The rows of a group lie close to one hidden flat surface of 12 dimensions, which passes through zero. Surfaces can cross.
Known rows, each followed by its group:
[ 11 -19  -8   4  -5  14   7 -13  -6 -35  34   9  24   0 -38  11] -> (3)
[ 18   6   4  39 -25  47  -4 -41  14   2  -4 -16  -6  -6 -13  -9] -> (0)
[ 21 -12 -16   5   9  17 -48  -1   4  41 -49 -15 -35  47   8 -11] -> (0)
[  7   8  10  27 -36  -3  23  13  19  -7   6   4  18 -10   4   6] -> (4)
[ -2   1 -27  53  17   2  39 -22  22  24  -4  21 -16  -6 -28  22] -> (3)
[ 33 -64 -33   3 -52  -1  37 -10   3   0  48 -23 -32   5 -44  -7] -> (4)
[ 42  10 -30  32  34 -28   2  -3   5  19 -45   8   8   7  16  -8] -> (3)
[-40 -30  40  16 -15 -21 -27  22  36 -34  22 -16   8  24 -43  -5] -> (0)
[ -8  21 -16 -25  19 -13  49  21 -12 -72   8  23  21  -6 -26   3] -> (4)
[-10 -47   8 -27 -13  29  37   6 -11 -39  36   3  21  -2  23  11] -> (2)
[-15   6  57 -75 -22  37 -38 -35 -37  18 -54 -19  29 -11  -4 -48] -> (1)
[ 12  17   9 -21  16  29 -28  29  24  -6  -7  -3  -6  10 -45  -5] -> (0)
[ 17  20  44 -52  16   1  -2  40  25 -49 -20  -1 -18  15 -10  15] -> (0)
[-17   5  24 -20 -10 -47 -22  13  -8  16 -15 -18 -26   3  50 -20] -> (3)
[ 21 -21   0  39 -55  40 -12  -5  16 -29  54 -20  12 -23  43  10] -> (4)
[ -4 -17   0 -19  17 -44 -31  20 -27 -18  34 -42 -19 -10 -27 -21] -> (3)
[-18 -71  -3  18  47 -24 -34 -30  -2   9  11 -16  -1 -16  36  -1] -> (0)
[-20 -10 -44  12  39   0   6  27   0 -28   3  15   6   5 -21   3] -> (4)
[ -4  13  41 -22  -9  -7   7 -17 -17  22  18   3  13   1  40   9] -> (4)
[-20 -31  20 -12  17  36  45 -31   1   8  -7 -20 -15 -25   7   5] -> (2)
[  3   6  32 -24 -51  36  13 -26  -1  25  12  -1  -9 -26 -33  14] -> (2)
[ -4   3  -9  -8 -10  14  18   6  12  16 -19  14  22   0  -6 -31] -> (1)
[ 22   1 -22  13  35   2  51  -1 -10  19 -20 -25 -20  41  55 -28] -> (2)
[ 11 -17 -11  -6  15 -14  -8  20 -24   9 -12  -6 -10  17  28  26] -> (4)
[ -2  -9   1  13   6  -5 -13 -11  40  21  -7  60  40  -9  41  36] -> (3)
[-27  -5 -28 -11 -33   8  35  11  10 -49  39 -14 -25 -12  21 -39] -> (0)
[  5 -36  12  13  -5   9  40 -11 -37 -32 -69 -15  -9  33  19  43] -> (2)
[ 13 -17 -11  -2  31  -7 -57 -26 -44  -4  -5 -21 -23 -32 -29  40] -> (1)
[-13 -16   5  37   3  -9  27 -14 -10  26  -4 -17   5   0 -32  -7] -> (3)
[-20 -17  -6   1 -14  -1  -7  -9 -16  60  13  20 -17 -11  -3  66] -> (1)
[-17 -26   4 -49  31 -16 -12  22  -2  16   8   2 -16   6  55  -5] -> (0)
[ 23  32 -21 -36  -5  11  34   8  -8  23  25  23  -9   7  11  -6] -> (0)
[-35  11   0  25 -39  48 -22  -7 -31  -4 -12   3   4  22 -44  46] -> (1)
[ 12 -31  -4 -22  19   0 -12   0  -4  42  38 -12 -51 -22 -23  40] -> (4)
[-37  62  18 -36  25 -12 -52 -41 -14   4 -22  16 -17 -25  -6  -5] -> (4)
[-60  11  29 -56   8  22  21 -26 -30  16  13  -5 -31   0  53   3] -> (0)
[ -1  -4   3  -8  -8 -44  31 -19 -11 -17  24  -3 -31  60 -17  -6] -> (0)
[-11  25   0 -27   4   0 -31 -23 -17 -25 -36  -7   2  -3  21 -61] -> (1)
[-24  -4   3  26 -14  22 -11  24  13  30   8  -2  -6  -1 -18  28] -> (4)
[-34  -1  -2  -4 -48  29  50 -21  20  59  16 -11 -23 -48   3 -23] -> (1)
[ -6 -16 -31  14  13  -4  19  23   3 -36  22  -3  -6   0  21  -2] -> (2)
[  6   4 -17   9  10  -3  -2   0  25 -13  35  24  -1 -32  26  19] -> (0)
[-14  -6  13 -16  37  46  -1  19  -5 -42 -16  -8  26   4   9  -4] -> (4)
[ 30  -3 -11  -6   6  62  18   9  34 -30 -16  -5 -16 -13 -13   0] -> (1)
[  4  44  33  25 -43 -26  -8  39  14 -18  54 -22   6   8 -13  -8] -> (2)
[  9 -11 -39   9   7  26  22 -30 -32  12  16 -18 -23 -12  18  -1] -> (1)
[  0  -7  22 -28  28   8  21 -21  -2 -15 -18   3   0   6  51   1] -> (3)
[ 31  12 -21 -18  -5  52   6  -8  -4   5 -24 -12 -19   1  23 -22] -> (0)
[-27   7  30 -49  10  76 -32  28  40   5  -1 -10 -32 -25  19  -4] -> (0)
[ 26 -32  -9  -7 -20 -21   4 -30  -8 -34  57 -13  -3  -9 -29 -15] -> (3)
[ 18   5  50  -9 -33  -5  34  14  -5  16  -1   5  17  24 -16  30] -> (1)
[  4 -10 -11 -22 -14  51 -30 -36 -24 -13 -17  -1   4 -21  -9  -6] -> (2)
[ 20   5 -16 -12  51  12 -50 -26 -23  12 -34   3  -2  11  12  -3] -> (2)
[ 28  42   8  -1 -10  17  12 -12 -61 -42 -24 -25  17  18 -39  -4] -> (1)
[-19 -13  -6  -7   9   2  14  10   6  -5  -5  -3 -18 -18   1   7] -> (2)
[ 36  26  -7   9   1   1  44  33  18 -21 -33  -8 -13  -5 -16   2] -> (1)
[-24  34   0  -1   3   8 -19  31  -5  10  -8  40  34   9   0  25] -> (3)
[ 37 -45  41  -6  27 -10 -10   0  38  25   9  -4  29  17  -3 -10] -> (4)
[-14 -49  10 -16  13 -27 -10 -33  -5 -32   4   8  24  10  50   1] -> (3)
[ 13  15   1   9   3  52  11  -8  33   0   2  -8   2 -44  -7 -18] -> (4)
[ 13  -5   7  16  22 -34  -8  24  10 -30   0 -12  -1   7  -6  22] -> (1)
[ -6 -27   8 -17  -1  31  54 -23  26   3  11   6  27 -30  -2 -43] -> (2)
[-25  17  -7   7 -10 -15 -12  16 -12  17  -4   8 -20  -9   0  23] -> (4)
[ 34 -13  17 -27  15  28  11  10  41   4  16 -19 -49  -3   3   6] -> (3)
[ -8  28  62  22   4 -34  42  17  54  25  -9 -17  31  -9  -7 -60] -> (2)
[ 11 -23   6 -29  38  19 -33  -2  17  -4 -16   9  25 -23 -27 -23] -> (1)
[ -9 -36  -8  35   1   4  -5   5 -13   8 -17 -16  14  42  -6  -1] -> (3)
[ 14  16  25  -9  46 -31 -21  35  14  -2  11   6  33  27  19 -15] -> (2)
[ 35   5   0  -6 -29  14 -19  13 -17  16 -11 -28  19  60  39 -57] -> (2)
[ 24 -74  -3 -11  49 -14 -29 -13  24   7  45  -5  28 -26  36 -15] -> (3)

New rows. What belongs after each?
[-21  16  17  -4 -15  20  37 -29  11  38  -4  -1   3  -5 -20 -42] -> (4)
[ 15  32  17  18 -12 -22  37  23  -4  -9  12   6  -4  -7 -46  41] -> (1)
[-34  -4 -19   0  15  -8 -21 -12 -12  14  33   5 -17  -3 -11  10] -> (4)
[ -4  33 -10 -15 -33  -1 -36  27  18  -5 -25   1 -32 -17  -8   5] -> (3)
[ 26  18 -20  35 -22 -22 -23  -8 -35  -2  15   6  11  52  14   8] -> (2)
[ 43   1 -15  17  -1  -9  15   6  -8   0 -19 -12  -8   6 -12   6] -> (1)
[ 20   2  35  17 -48 -33  16 -34 -17   6  50 -39 -41   0  26  13] -> (1)
[ -5  10  41   9 -51  16  24   5  12 -17 -17  -7  30   0   7 -21] -> (4)
[ 32  -6  36 -39 -33  38 -25 -26 -16  38 -13  -6 -14   2 -22  25] -> (2)
[ 10  39  14  24  45 -11   3   4   0 -26  38 -15  11   9  20 -17] -> (2)
[  2  26 -27  -3  71  23 -11  14 -16  25 -40  12 -15  32 -23  13] -> (4)
[  6  -3  45 -16  30 -21   8   6   9  12  -8   2  29 -10  12   3] -> (3)
[ 12   5  14  -2 -43  -9  39 -11  23 -15  -2  -5   0 -35 -14 -30] -> (4)
[ 34  -5 -23  -3  16 -82   8  10  -4  34 -21   9   7   0  21 -32] -> (1)
[-37   9   6  28   3 -20 -24   4   9 -31   9  18  12  -1  59  31] -> (0)
[  7  18   5 -13  22   7  37   6  18  -5  52  42  44  17 -14   6] -> (1)
[-24  41  -8   5   5  29  -6 -16   5  28   3 -26 -42 -41  -5 -31] -> (2)
[-34   2 -10  -4   1  46  33 -54  -9  53  31 -16 -33 -26  26 -31] -> (2)
[-29  -2  24 -16 -26  19  24  35  12  11 -12 -36 -28  -2  21 -26] -> (2)
[ 33  51 -86  15  12  35 -14   1   4  11  11  19 -39  52   2 -25] -> (0)
[ 33 -11 -19 -37  12   5  26  16 -18 -57  58   5 -14 -21 -17  40] -> (4)
[ 11  -6   0  30 -15 -18   8  -5   0   6  50 -14   8  28  26  -8] -> (2)
[-43  -7  43  45  -8 -28  -3  -9 -20  42   2 -36   9  51  58 -11] -> (2)
[ 12  13  17 -10  13  -1  32  35  22 -21  -6  12  23 -24 -13  18] -> (4)
[-10 -30  -1 -30 -35  12  14  33  16  -2 -10  -4   1  -8   0 -17] -> (2)
[-33 -23 -27  29 -34  15  -4   1   1  34 -26  -5   9  22  13 -28] -> (1)
[ 14  -2  -9 -21   9  15   3 -32   4  21 -45 -24 -33 -37   1 -51] -> (4)
[ 28  -2  22  43  -8  21 -22   7  32 -36 -45  -5  29 -61 -13  16] -> (0)
[-34   6  38   0  16  -9  20  -5   6 -28  92  -4  30   4   5 -17] -> (1)
[ -9  26  22  -3  18 -10  41  -7 -39   7  -1  -4  19  24   8  -7] -> (3)
[-27  -6  -7   5  35  27  19  62  15 -30 -48   4  20  26   4  14] -> (1)
[ 20   6  18  -6  24  18   2  -9  11 -11  -4   5   9 -26   8  25] -> (0)
[-38 -27 -28  43  -9 -17 -23  -8   5 -37  11  -5  37 -13  11 -38] -> (2)
[ 21 -11  22  12 -14 -28  13  -7  12  -7  19  10  17   8   6  19] -> (0)
[  8 -19  10 -17  -5  -1  28  36 -15 -28 -26 -20   1  -4  18   4] -> (4)
[  5  -3  -9 -33  -8  33 -43 -24 -14 -40   6 -24 -42 -32 -31   2] -> (4)
[ 10  -8   4  39  29 -17  41 -10  21  -9 -29 -14 -18 -16  -4   7] -> (2)
[ 73   0   1  -9 -13  -2 -25  27  22  47 -34 -39 -22   1  42 -51] -> (3)
[-13  -8  15  31 -36  40  30  -4   6  31 -23  -4   2  34  -9   8] -> (3)
[  6  -8 -18 -30  37   7  26 -32  11 -37  -1   0   3 -29 -25 -50] -> (4)
[ -3   3 -18  22 -32  54  29   2  -6  10 -24 -29 -18 -26  30 -18] -> (4)
[ -3  22  20 -30 -23 -26  -7  -1  -1  20 -39  14   1  -4   2 -12] -> (1)
[-25  41   8  -4 -15  34 -28 -16 -15 -53 -10   6  15   8  10  -9] -> (4)
[-27 -14 -27  43 -30  -1  41 -52   6  35  16   8   8  -9   8 -34] -> (2)
[-58   2 -45  30 -11  -8 -32 -25  -1  26  50  34  21   5  -3 -19] -> (1)
[-25  20  -8   5  12  46 -20  -4  -8 -17  -9  -9 -11  21 -24 -16] -> (0)
[ -8   5 -15  14  34  31   6 -18 -30 -19   5  38  82  19  -1  14] -> (3)
[  0  61 -17 -49 -14   3 -53  42 -26  29 -20  21 -15  31   0  -5] -> (2)
[-52   4 -19 -12  41  73 -14  16 -24   4   8 -15  -5  22  33 -12] -> (3)
[ 10  20  19  -7  21   1 -47  18   0  -6   1 -10  10   4   0 -21] -> (2)
[-13 -19  16 -22 -47  48  -2 -16  24  38 -21  -2 -18 -28  -9 -14] -> (1)
[ 14   7 -28  13  67   0 -27 -25  19 -26   2   3  11 -42 -16 -26] -> (2)
[-16  -5   0   3  -2  22   5   6 -22  18  28  -2   2  22   1  28] -> (4)
[-10 -34   1 -15  17  -9  39   8  11   1   3   3  16  16 -42 -21] -> (4)
[ 11  -9  31 -13 -19  14   9 -25 -14  10 -20   1  24  17  -1  -6] -> (2)
[ 20 -20 -13  15  34  37 -22  33  15  59  10 -14  12  30  30 -16] -> (3)
[ 27 -37 -76 -19  35   6   6 -28  -1  35  -7  25 -25  -5   7   3] -> (2)
[-13  -1 -25   5 -15 -19 -18 -10 -13   4  27  18  12  12  37  -9] -> (3)
[-11 -33  -7   5  -4  18 -13 -20  29  -7 -17 -16 -24 -52  -9 -13] -> (3)
[ 18 -32  11  29   0 -44  40 -55  -8 -16 -22 -20   0 -29 -30  -9] -> (3)
[ 73  -5   2 -31  17 -54  10  -4   5  -2 -25   2 -13   4 -16   0] -> (4)
[-35  -7 -14  -9  56  -7  16  13  14  27  -8   1  -1 -49  30 -18] -> (4)
[-10  11 -32   1  32 -46   1 -25  -1 -31  -9  23 -14 -23  14   9] -> (3)
[-16 -49  -4 -22  40 -32   3   0 -30   4  55  13  21  61  -2  12] -> (4)
[-15  12  -4  16 -18 -11  27  31  -6  24 -17   4  -6  13  -7  23] -> (4)
